The same things were measured in two ways. Each way mixes the same 12 hidden numbers, adds some noise and spreads widely along 6 directions of its own, which tell nothing about the thing.
Some things both ways: the first way, then the second way.
[  4  28   4  17 -18 -25   8  18  22 -34  -5 -31 -42 -25  37  50  -9 -26]
[ 11 -44  22   2 -14  27  12  25 -19   7  15 -35  11  -7 -32 -10 -39   9
 -14  39   5  20 -13  -3  -5  18]

[-14  39  37 -13 -24 -31   3 -39  42   2 -28 -33  44  35 -11   8 -14 -11]
[-15 -49  -1  -1 -12 -13  -1  -3  10  17  29 -35 -13 -17 -16 -28 -42  -4
 -33  34 -19  51 -14  34   3  15]

[ 47  27   2 -26  21 -16 -43 -19  -4  42  11  16  28   3 -21 -29   5  17]
[-27 -20 -28  16  21  15  23 -28  -2   6  -6  -9 -49 -12   6  -3 -10  14
 -20  -8 -47  41   1   6  15 -33]

[-20 -14  30  -1   0  -5   1  32 -38 -18  29  33  19   4 -20  13 -12  -7]
[-42  28 -50  10  41   3  29 -45   6   8  -8  43 -43  42  28 -28 -11  26
 -37 -13  28   7  19 -46  46 -14]

[ 30 -10 -11  -7 -15 -18 -56  20  18   4  -1  46  12  -9  44  13  -7   7]
[  3  24 -12 -42   2  11 -12   0  33  -1  33  13 -19  25   9  -1  43   1
  26  18  39 -19 -48 -35 -22 -24]

[-33   7  10 -21 -18 -19   8  -4  -6   7 -16  -7 -18 -21 -10  25 -13  24]
[ 11  -6 -13 -17 -22  63  -5   0 -11  10  42   8 -43  16 -23   6   6  -3
  34  39  16 -12 -58 -72 -50 -45]

[ 11  -9  36   9   2 -17 -49 -11  26 -22  21   1 -20   0  22  27  -5   9]
[-54 -24  20 -10  24  -5   3 -13  36  12  11  26  11  30  19 -43  19  34
 -22 -17  51  33  40  40  42   3]

[ 56 -37 -31  18  -1  47  -6  21   6  -7   1  13 -24  -9  49   1   5  27]
[ -6 -50  13  33  16  47  35  -5 -39   5  -2 -36 -16 -14 -26  27 -52 -11
   9  45 -23  30 -29   6  -1 -19]

[ 21 -29  15   8 -20  12 -32  12  23  34  -4  55  19  37  41  10 -20  -8]
[  0  -1  16 -18  -6  39  -4  -5   3  10  13   8  12  19  -9 -33  26   2
  20  27  28   2 -28 -26  -8  -4]

[-49 -32  -4   8  39  11  17  44 -40 -18  22 -10  19 -31 -14  26   4  -3]
[ 36 -36  48 -17 -21  18 -11  48   0  23 -33  11  15   3 -41  16  -7   2
  37  38 -18  24 -16   8 -39  35]

[ 69 -10 -12  15  37 -10   6  16  16  -1  27 -63 -41 -23  19 -11  24  25]
[-46 -22 -21  22  27  14   9 -42  12   6  32 -34 -24  -4   9 -39 -20 -10
 -44   9  13  47  15  42  44 -35]

[-30 -33 -46 -24  33  29  13 -34 -47 -47  13 -20 -15 -27 -32 -42  44 -38]
[-18 -20 -18 -31  31  -4  35  10  11 -10  41 -12  -1   5  24 -22 -53 -18
 -16  43  21  17 -50 -41  34 -36]

[-19  54 -44  27  -5  30  43   5   8 -57 -52   4  11  -9  15  67 -40 -22]
[ -6  -2  -8  -4 -13 -29  -8   7   8   6 -12  -1  24  14  11 -50  24 -17
  21 -17   4 -16  13  25  38  15]

[-29  13 -10  43 -24  51  51 -10  33 -55 -73  10   0  21  13  38 -46  13]
[-19 -73   7   9   1  20  24 -14 -13 -10  64 -32 -33  -2 -18 -35 -16 -25
   2  43  -1  27 -50  11  37 -19]

[ 40  37   5  26 -18 -11   5  25  11 -11 -27   8   1 -22   7  21 -42 -13]
[ 35 -57  49 -88 -28 -29 -34  46  43   9  36   7  47 -12  -9 -70  41   8
  13  32 -49  65   2  13  26  65]

[ 15   3   0 -13 -14  -4 -32  14 -25  21   6  18   2 -17  -5   5 -15 -34]
[ 42  14   4 -32 -20  15 -38  14  14  -8  54 -31  10   5 -23   1  33 -25
  33  38  31 -26 -30 -31 -27  12]

[ 24 -22 -34  13  55   6   3  40 -37  -7  48   4  -8 -36   6 -12  24 -22]
[ 29   3 -12 -35  24  -6  -5  40  34 -19  -9  23 -30  -4   1   8  15   5
  11   2  -7   4  -5 -32 -18   4]

[ 51 -27 -57 -10  65  27  26  33 -32   1  22   3  14 -17  24 -12  -7   7]
[ 17 -18  21 -13   8   6   0 -11  -5 -10   0  -4 -15  10 -30 -11   4 -36
  34  40 -18  14 -47  -6  -8  17]

[-21   8  14  -9  39 -13   5  -5 -29 -23  13   0  -1 -17 -32  14   0 -34]
[-12 -15 -31  -6  19 -30 -11  15  41 -17  21  34 -32  -9  30 -25  -8  -3
  -5 -26  12   5  24 -26  10  -4]

[  1  42  18  21 -34  -4  39 -12  19 -21 -16 -41 -45  11  -9  15  -6  38]
[  9  18  18 -12   9  10 -32 -13  32   6  19 -10  18  19 -10 -19  54  11
  -4   9  39  13  31  24  15  26]

[-53 -29  -2  25  -4  40  17 -39 -24 -29   8 -39  -1 -16 -48   5  16  -7]
[ 18 -57  22 -46 -21  46  24  55   6  40  31  18 -13  38 -32 -43 -25   2
  -6  69   4  48 -34 -24  36 -35]

[  9 -13   9  18   1   7  28   2  47   3   3 -28  32  32  29 -14  11 -22]
[  7  12  22 -22 -22 -14   2   3  11  14   1  -1  11  34 -25  16  -4   5
   2  19  33 -14 -39 -24 -29  17]

[-28  33  -4  19  12 -21   9   8  -8 -42 -28 -43  -7 -17 -18  41 -14 -15]
[ 15  22  16  18  -5 -17  12  13   8  25 -47 -17  54   6  -6  14   3  -5
 -23  -9  16  -8  21  37  19  22]

[-50  44   6 -17 -50   3  -8 -39   1 -41 -31  34  -1   8  -1  16  14 -12]
[ -13  -20   48  -41  -12   34  -14  -36   19   29  102  -43   63   51
  -11 -113   17  -24   -1  101   71   51  -47   -8   92   -8]

[-47  -1   9  13   6   0 -12   0  -3   4 -19  -4  18 -13 -37 -28  20  -4]
[  2 -33 -22 -61  17  35  22  42  26  -4  26   8 -40 -14  18 -24   4  30
  -7  24 -28  39 -40 -42   1 -50]

[-63  -8  51   5  -4  23  29 -16  -6 -25 -31 -97  17  20 -61   4 -23   8]
[ 15 -12  24 -56  -9  -4 -20  44  33  20  -3  23  33  24  -4 -19  42  19
  31  31  35   4  -9  31 -11  46]

[ 58  -9 -17 -28  19  -3 -59 -12 -21  57  32   7  35 -11   5 -18  13 -25]
[ 11  49 -12 -13 -17   4 -12 -21  14  19  20  -7   7  43 -11 -12  17 -43
  10  15  37 -25 -20 -28  11 -37]

[-27  -3   8  16  -5  23  40 -24  21 -23 -15 -13  28  43  -4  23 -14 -37]
[ -7 -62 -30  26   8 -28  17  49  -6  -4 -38   7 -37 -51   4  15 -85  12
 -19 -14 -52  26  27  11 -30  28]

[ 27  72  42  -3  -9 -68 -37 -51  70  15 -21 -18  25  28   8  10  -3 -23]
[ 30 -28  32  -5 -26 -30 -17  35  37  11   6 -19   8 -21 -27  23 -10   5
 -23   5 -10  26  -2  14 -26  29]

[ 21  -7  34   7  -3   1 -23   0   2  29  14 -64   2 -17 -10  -9   3 -14]
[  0 -35 -13 -50   5  32  13  35   3   8  21   5 -31  13 -12 -35 -19  18
 -13  31 -10  37  -5 -17  10 -20]

[ 16   0  14 -47  14  18 -30 -66   0  23   2   4  18  50 -15 -20 -12 -34]
[-47  29 -15  10  21 -43   5 -16  13  -1 -57  48  40  18  52 -11  12  24
  12 -66  35 -34  47   4   3  27]

Other things, the second way, with their names:
K212: [-21  15 -15  12  16   0  24 -24   1  11 -29  27  -8  20  10  -9  -2  19
 -20 -16  11   1   5 -20   9   5]
K402: [ -8 -33   7  11   8 -14  17   5   6   3  -8  -8 -15  -4  -9  10 -21   5
 -16  -2 -16  26   4  18  11   6]
K637: [ 24   2  29  17 -12   6   4  -9  10  15  17 -41  -3  11 -45  51   3 -21
 -11  24  14   3 -27  14 -10 -12]
K432: [-31  13 -20  15  22 -14  51 -19   5  21 -43  50  -3  16  26  17 -35  24
 -45 -26   4   8   4 -37  10 -12]
K216: [ -3   4 -23 -16  27   2  13   0  10  -5  -4   8  -9  -3  15 -24 -31 -12
 -15  16  -5  19  -8 -36  11 -14]
K854: [ 26   8   0  11  34  -8  -9  28  32 -18 -18   2 -18  -7  -5  26  13  -1
   4  14  36 -10  -5   8 -18  36]
K943: [ 10  10 -20 -38  20  28   4  17  -9 -27 -30  17 -57   2 -13  47  20  48
  27 -13 -20 -16 -13 -41 -77  14]
K845: [ 29 -43  15 -21   5 -19 -16  73  11 -38 -23 -14  15 -54   1  49   5  -1
  56  -8 -24 -22 -13  24 -73  42]
K173: [ -6   0 -32  -8   9 -12  19  28   4  -5 -28  22 -28  -4  15  44  -9  23
   5 -42 -10 -23  14 -20 -30 -17]
K866: [  7 -38  26 -40 -13 -20 -23  49  27 -11  31 -33  25  -7 -12  -8   4  15
  12  10  19   8   8  34 -10  30]
K829: [  9  17 -25 -22  37  28  14  58  11  -9 -61  25 -35   6   4  30 -31  -5
  27   1   3 -14  -4 -23 -43 -49]
K313: [-10 -39  -5 -16  14  31 -15  22  13  -1  14  -2 -39   4  -8 -44   1  14
  22  41  14  32 -11  19  -5   9]
K89: [ -6 -20  32  25   6 -21 -22 -19  27 -21  45 -59  20 -28 -22  25 -22 -42
 -20   3  34  10  11  43 -18   6]
K70: [ 13 -26  11  -1  12  -7 -26   3  15 -19  59 -61  -3  -1 -25 -13  -8 -21
   1  41  32  15   8  31  27  27]
K729: [-22 -10  10 -11   4  -7  13  12  -6  -7 -39   7  20  -8   5  35  -3  60
  -9 -40   1  -8  30   5 -46  45]
K231: [  6 -14 -10 -34  21  12   5  49  17 -18 -12  16 -15  -3   9  -6  -2   7
  19  -3   3  -2   1 -19 -14 -20]
K581: [ 32  11  58  15  -3 -19 -36   2  40  21 -12 -16  42  14 -39  18  31 -29
  -3  16  37  18  26  66   3  46]
K343: [ -6   0   6 -27  -9  19  36 -11  -4  19   4   0   0  32 -12 -21   8  17
 -30  -1 -18  24 -13 -31  41 -38]
K635: [ 44  34  -3 -12  26  -4  -4  12  32 -21 -12  -2 -47   7 -26  63  27  -2
  -5  -4  -1 -10  -8 -24 -32  -3]
K715: [-14  -9  -3 -16 -14  23  -8   1  16  33   9  23 -12  24   3 -20  15  43
   0   7  11  27  10 -18  -2  -9]
K193: [  0 -10  -7  -2   5  21  18  19  -8   6 -21  24 -30  14 -10  32  -3  38
  10  -5   2  -8   1 -28 -26   2]
K190: [ -3  -8  41 -25 -12  18   3 -12 -13  12   5 -32  37  25 -32  -9  -4  16
  -5  23   9  20  -4   5  -1  21]
K158: [-10 -18 -37 -28  16  14   5   4  20   9  25  12 -36  -6  19 -42 -10  -2
 -10  36  -8  35 -27 -15   9 -18]
K989: [-12  -7 -19   6  16  -6  48  17  -2  14 -39  22 -26   8   8  55 -37  20
  -8  -1  -5  -7 -30 -20 -18 -19]
K771: [-16   0 -23  11  34 -13 -16 -10  34 -18  14 -28 -11 -32  23   2   6  -4
 -11 -13  12  13  19  30  -4  -6]
K468: [-29   0 -24 -26  10 -15 -22  -6  48 -22  69 -13 -25   8  22 -22  28   4
  -6  -9  69 -16  -9   3  -9 -21]
K464: [ 28 -23  18 -28 -11   4 -42  14  47  -2  80 -23  -2  -1 -14 -39  41 -23
  13  45  30  23 -23   0  16   5]
K485: [-16  18  11   0  30   8  44 -30  -9   0 -33  24  20  21   7   9 -13   6
 -27 -21  -8  12  14 -40  31 -17]
K634: [-41 -13 -58  45  30  40  71 -29 -59   4 -23  -8 -42   2   9  -8 -90  14
 -47   5 -15   6  -6 -50  26 -32]
K202: [  0   6  59 -16  -2  -3 -15 -17  39   3  31  19  47  36  -2 -23  45  -1
  12  16  71   2 -21 -23  14  22]
K308: [-14 -35  13  26  10  -7  24  -1 -13   5 -24  27  33 -18  18  -3 -38  13
  -5 -11 -17  17  23 -29  14  31]
K698: [ 14  -8  10   7 -31  64  26   1 -23  36  12 -18 -19  36 -48 -23 -29 -10
 -11  63  24   8 -67 -48  -1 -42]
K160: [-11 -62   5 -20   6   9 -24   7   5  -4  39 -43   0 -30  -9 -59 -19  14
  -8  37 -25  66  25  42  18  40]
K779: [ 39  -2  11 -60   0  54 -13  31  21  14  43   2   1  25 -19 -33  25 -12
  20  72  21  24 -35 -39  10 -22]
K517: [-26   1 -19 -25  21 -16  16  14  17   9 -41  27   7   2  35  -9  11  43
 -10 -37 -20  15  34  11  12  -3]
K290: [  5 -22 -21 -24  17 -11  42  46 -11   3 -45  -8 -13 -15   4  49 -47  34
  -7   9 -41   9 -25  -4 -26  14]
K890: [ -3   8  22  24  -7  10  25 -45   1  12  17 -36  19  18 -24 -22   6 -40
 -39   9  16  10 -27   2  46 -32]
K876: [ -4   9 -40  -1  53 -14  15  13  20  -6 -30  37 -53  12  11   4 -32  10
 -23   1   4  20  26 -15  12   9]
K30: [-30  33   4 -28  -1 -19 -20 -29  43  27  20   5  31  51  15 -46  40   8
 -16  -7  59  10  26  26  42  -6]
K166: [ 44  14  -5  -7  -9 -43 -62  49  46   4 -16  -5  25 -29   0  23  19 -19
  19 -10   7 -12  56  42 -37  53]
K862: [-18   4 -14  35   3  -7  15   6  11  14 -33  40   8   4  24  -8 -19  -5
 -10 -35  24 -17  24 -21   9 -18]
K388: [ 24  -3  35 -50  23 -10 -27  10  49   8  13  32  18  17   2 -19  41  14
  22  47  14  44  -9 -10   9  56]
K856: [-33 -53  -9  38   8   1   8 -21 -35 -11 -11 -18   2 -49  12  18 -49   6
  18  -9 -45  15  10   4 -35  24]
K679: [  3  24  32 -13  -7 -46  -5   4   6  21 -61  22  80 -10   8  66 -33  20
  -4 -39 -26   2  55 -16 -48  48]
K327: [-18  11 -36  26   6  19  -9 -13   4  10   0   4 -20  -6  14  -3  -1  -3
   3  -8  19  -9  13  -5 -15 -22]
K633: [-16  13   6  27  28 -28   8 -23  10 -15 -20 -10   7  13  -2  26   5  -6
 -12 -37  29 -18  33  29  14  13]
K145: [-12 -11  12   9  -3  13 -18 -27  14  25  32 -39  -4  18 -33 -25 -13 -19
 -34  27  22  45  28  47  27 -10]
K937: [ 34   8   2 -24   1  27 -32  38  21  10  13  -9   9  -2  -4   2  12   2
  35  54  29  -1 -20 -19 -32  15]
K909: [ -6  -1  12  -3   1   0 -38  -7  44   4  24   6  29  -6  19 -60  45   2
  -1 -14  19  25  45   7  31   4]
K566: [-43  22  13   1  22 -23  18 -14  11   0 -52 -13  64  12  20 -12  -1  31
 -49 -75  17   5  91  46  38   2]
K985: [  0 -32 -19   5  16  33   3  32   2  -5 -15 -15 -56 -18 -16  12 -10  13
   4   5 -15  18   5  28 -29 -20]
K194: [ 21  -9  24 -28  -5  19  -2  -3  17 -17  73 -39 -19  34 -48 -28   1 -41
  -8  54  55   1 -59 -28  14 -22]
K427: [ -6 -45   5  29  -9 -23  -6  25  17  18   4  24   9 -15  13  22 -19  17
   2 -17   4  10  45   7   7  23]
K798: [-14 -62  67  31   8  46  30 -34 -32  14  21 -83  17   0 -59  -4 -43 -26
 -16  71 -13  69 -37  58  34 -12]
K869: [ -6   6 -24   2  22   3  -2  -5  13  -8  -1 -13 -28   0  -6  -9  -8 -12
 -24 -14  -3  14  37  16  12 -21]
K333: [ 12 -23  26 -54  13  40   8  36   3   0 -17  11  -7  24 -19 -27  13  36
  23  43   1  29 -29 -14 -11  17]
K141: [  27  -34  -47  -19    7   47    4   55   -3  -16   -7   25 -107  -22
  -25   18   -7    7   21   15  -38    1  -36  -35  -68  -27]
K419: [  3  25   5   7  -2  28  15   3  -2  15 -30   0   9  13  -9  36   3  22
  -6  -6  24 -16  -5 -23 -31 -16]
K335: [  2 -16  -2  -8  11   4  -3  19 -11 -21 -16  -6   4 -21  -1  11 -16  -2
  25  -5 -11 -13   4  -8 -38  22]
K365: [-11   9   2  59 -12  41  45 -26 -35  41 -41 -17 -30  31 -47  53 -56   2
 -41  -4   0   5   2 -12  -5 -56]
K418: [-13 -40 -16 -14  -8  -2   9  29   9  15   4 -10 -25  -5   0  -1  -3  16
   3   1 -19  17  -6  35  -4 -15]
K859: [-39  -8   4  59   1  27  65 -37 -63  24 -45 -37  14  17 -24  35 -89  -8
 -31  -8 -12   0   1  -6  16 -46]

Some of these things the first way, each followed by its name:
[  2 -47  17   9   3  16 -39  48 -17  28  19  41  29   9   8  13  -5  -8] -> K327
[-14  43   9   0   7 -17  29 -12  -3   0 -16 -60  -9 -20 -15  20  -1  14] -> K869
[-25  -4  -5  -9  48 -50 -36  33 -50 -34  34  15   5 -46 -14  57 -13   3] -> K581
[  8   5  36  12  32 -55 -28  62  15 -37  -3  28 -15 -29  49  51 -13  -3] -> K202
[ 12  36 -14 -55  22 -41 -48 -53 -16   5  15  -1 -19 -11 -30 -16  18  -9] -> K771
[-25  27  31 -26  -6  -6 -14  -4 -28  13  22 -14  13  -5 -39  -8   5 -23] -> K160
[ 24  46 -23 -49  26 -32  24 -74 -28  -8 -11 -40 -67 -29 -36 -21  -4  16] -> K485
[ 21   4  -3  52 -28  30  33 -26  62  -4 -40 -16  11  45  18 -10   0  33] -> K637
[ 14  13  -4 -29  -8 -17 -34 -52  -2   6  34 -10   3   1 -19 -14  18  -2] -> K30
[-19  14   8 -18   4 -35   7  17 -22 -33 -19 -34  -1 -33 -23  29 -16  13] -> K158
[-22  33   4 -24  -4 -12  58 -26 -30 -65  -8 -33 -35  -3 -42  -3   3  44] -> K388
[-50  21  -5  26   3  -2  34  18  13 -30 -15 -51  -8 -18   6  42   6  23] -> K985
[ 11 -11  10   6 -13 -37 -56  35  -6  11  39  30  16 -32  28  43  -3   6] -> K145
[ -7 -20  32  45 -12   9   3  65  10 -20   1  -3  -2 -13  24  39 -18   8] -> K193
[-18  53 -12   1 -59  11  59 -35  26 -52 -40 -50 -48  11  17  27  22  33] -> K937
[ 68  16 -26  -6  26 -40  10  18   6 -30  23 -22 -50 -30  37  28 -12   5] -> K212
[-76  36  57   7 -10 -22  22 -28  22  15 -32 -50  41  18 -34  24  11  26] -> K365
[-63   0  19  -8 -41  -9  -8  26  -7  18  -7  59  29   5   7  22 -34   3] -> K943
[-89  -2  43  -8  35 -22   8 -16  -5   0 -27 -32  20   5 -43   1   2 -17] -> K89
[ 36  -5  31  40  31   7 -25  75  43  16 -17 -24  28 -13  71  13  18  28] -> K798
[  0 -27  -8  37 -31  43  16  10  -6  -5  -1  13  16  24   5  24 -10 -14] -> K166
[-27  -8  11 -13  16  -4  13  36 -45 -20   8 -17  -7 -27 -15  19 -10 -31] -> K634
[  8  -3   8  55  -9  35   5  71   0 -34  13   7   6 -17  41  28   8 -25] -> K70
[ 20  51  -6   6  23 -25  11 -34  33   7 -50 -18   1  14  -2   4 -21  -2] -> K890
[-48   4  47 -20 -32  11 -49 -66 -34 -25  -6  52  10  24 -72  22 -33 -22] -> K427
[-89  12  45 -54 -31 -20  42 -59 -40   1 -44 -32   0   3 -83 -16 -14  11] -> K679
[  6   4  45   1 -36  -7 -36 -12  22  26  20  19  17  24  -6  -3  11  12] -> K715
[ 17 -17  43   5   7 -42 -36  54  18  11  25 -16 -22 -24  27  17 -22 -25] -> K729
[ 14   6 -30   0  -6 -16   3  -6   8   2  -4  -3 -10 -14  18  44 -35  11] -> K141
[  9  18  41 -17   3   7 -19 -52  14  33 -22 -65  16  20 -43 -28  -6  -9] -> K173
[-51  52  18  25  18 -36  53  31  -4 -31 -28 -39   6 -25 -19  23   3  28] -> K635
